The groups are shells around one centre, one inside the other: the same stretched ball of 2 dimensions in 10 sizes.
Some rows, each with its group after it:
-1.048  2.100  0.680  -1.680  -0.379  -0.993  -0.306  1.051 : zor
-2.096  -1.049  0.089  6.127  5.918  -2.044  3.183  2.598 : Miv
-1.934  -0.546  0.180  4.912  4.942  -1.872  2.643  2.357 : pafof
-0.635  -0.399  -0.024  1.890  1.946  -1.618  0.606  0.479 : tireg
0.112  3.105  0.706  -5.910  -4.156  -0.522  -2.659  -0.627 : soza
-2.008  0.075  0.351  3.957  4.298  -1.711  2.364  2.461 : nes
0.724  3.458  0.686  -7.852  -5.934  -0.316  -3.791  -1.509 : zor
-0.105  3.408  0.826  -6.008  -4.096  -0.474  -2.526  -0.318 : Zako
0.087  1.014  0.197  -2.132  -1.410  -1.105  -1.328  -0.565 : soza
-1.496  1.034  0.493  1.160  1.957  -1.368  1.013  1.711 : tireg
0.249  0.709  0.090  -1.934  -1.373  -1.158  -1.380  -0.795 : nes
-1.353  -1.368  -0.131  5.116  4.717  -2.003  2.270  1.504 : Miv
0.624  2.557  0.483  -6.017  -4.560  -0.587  -3.084  -1.359 : sop
-1.009  1.741  0.577  -1.125  -0.001  -1.082  -0.145  1.001 : labuk
0.350  2.976  0.632  -6.192  -4.513  -0.524  -2.939  -0.963 : labuk
-0.891  2.423  0.735  -2.573  -1.113  -0.874  -0.738  0.831 : Zako
-1.169  -1.026  -0.075  4.145  3.906  -1.876  1.797  1.258 : pafof
-0.972  -0.713  -0.042  3.153  3.061  -1.756  1.301  0.974 : sop
-1.248  -0.848  -0.020  3.980  3.836  -1.839  1.793  1.364 : Tevuk
-1.745  -0.637  0.123  4.665  4.635  -1.864  2.420  2.081 : Tevuk

New rows, each followed by its group:
0.202  3.385  0.774  -6.622  -4.716  -0.434  -2.968  -0.758 : tireg
0.454  3.815  0.825  -7.897  -5.804  -0.269  -3.603  -1.118 : Miv
-0.745  -0.337  0.014  2.020  2.112  -1.619  0.737  0.643 : soza
0.861  3.594  0.690  -8.359  -6.395  -0.265  -4.067  -1.695 : Miv
-1.683  0.019  0.276  3.366  3.662  -1.672  1.921  1.990 : soza
-0.789  2.181  0.649  -2.386  -1.043  -0.930  -0.748  0.675 : soza
-0.938  2.354  0.722  -2.356  -0.927  -0.907  -0.623  0.895 : Zako
-1.321  -1.365  -0.130  5.048  4.652  -1.999  2.224  1.486 : Miv
0.485  1.633  0.269  -4.088  -3.081  -0.866  -2.308  -1.146 : pafof
-1.582  -0.770  0.070  4.535  4.457  -1.880  2.244  1.854 : soza
-1.727  -0.706  0.103  4.745  4.691  -1.884  2.422  2.054 : Tevuk
-1.727  0.032  0.291  3.443  3.751  -1.679  1.973  2.053 : Tevuk
0.798  3.698  0.727  -8.422  -6.395  -0.248  -4.046  -1.614 : Miv
0.067  0.811  0.152  -1.749  -1.126  -1.165  -1.184  -0.540 : sop
0.509  3.392  0.712  -7.270  -5.388  -0.377  -3.422  -1.193 : tireg
0.571  2.850  0.559  -6.465  -4.838  -0.511  -3.201  -1.288 : Tevuk
-1.485  -0.819  0.034  4.413  4.286  -1.871  2.122  1.696 : soza
0.406  3.067  0.649  -6.478  -4.746  -0.481  -3.073  -1.051 : soza
-1.572  0.500  0.382  2.272  2.803  -1.525  1.455  1.823 : soza
0.228  3.218  0.722  -6.366  -4.556  -0.466  -2.900  -0.793 : Tevuk
-1.621  -0.507  0.136  4.175  4.213  -1.808  2.150  1.914 : labuk
-1.411  -0.913  -0.004  4.453  4.281  -1.890  2.075  1.607 : Tevuk
0.177  3.115  0.703  -6.089  -4.326  -0.506  -2.764  -0.725 : soza
0.854  2.555  0.435  -6.517  -5.063  -0.545  -3.429  -1.696 : Miv
-0.091  0.513  0.102  -0.882  -0.400  -1.276  -0.761  -0.314 : sop
0.125  1.101  0.204  -2.382  -1.615  -1.073  -1.437  -0.632 : soza
-0.704  -0.697  -0.086  2.563  2.475  -1.706  0.899  0.586 : Zako
-1.582  0.590  0.402  2.147  2.724  -1.496  1.422  1.833 : Tevuk
-1.854  -1.495  -0.067  6.413  5.968  -2.127  3.095  2.245 : Miv
-0.877  2.096  0.645  -2.042  -0.742  -0.969  -0.567  0.812 : Tevuk
-0.623  -0.251  0.018  1.607  1.719  -1.575  0.499  0.463 : Tevuk
-1.140  -1.141  -0.110  4.274  3.978  -1.908  1.820  1.211 : Zako
0.177  3.123  0.700  -6.088  -4.322  -0.506  -2.768  -0.712 : soza
-1.425  -0.912  -0.001  4.472  4.306  -1.891  2.106  1.630 : Tevuk
0.530  2.691  0.528  -6.059  -4.523  -0.568  -3.022  -1.211 : soza
0.340  1.773  0.342  -4.030  -2.941  -0.855  -2.179  -0.931 : labuk
0.566  2.450  0.463  -5.711  -4.297  -0.634  -2.936  -1.272 : Tevuk
-0.996  2.308  0.723  -2.170  -0.755  -0.923  -0.517  0.986 : Miv
-1.330  1.645  0.622  -0.285  0.805  -1.162  0.388  1.461 : Zako
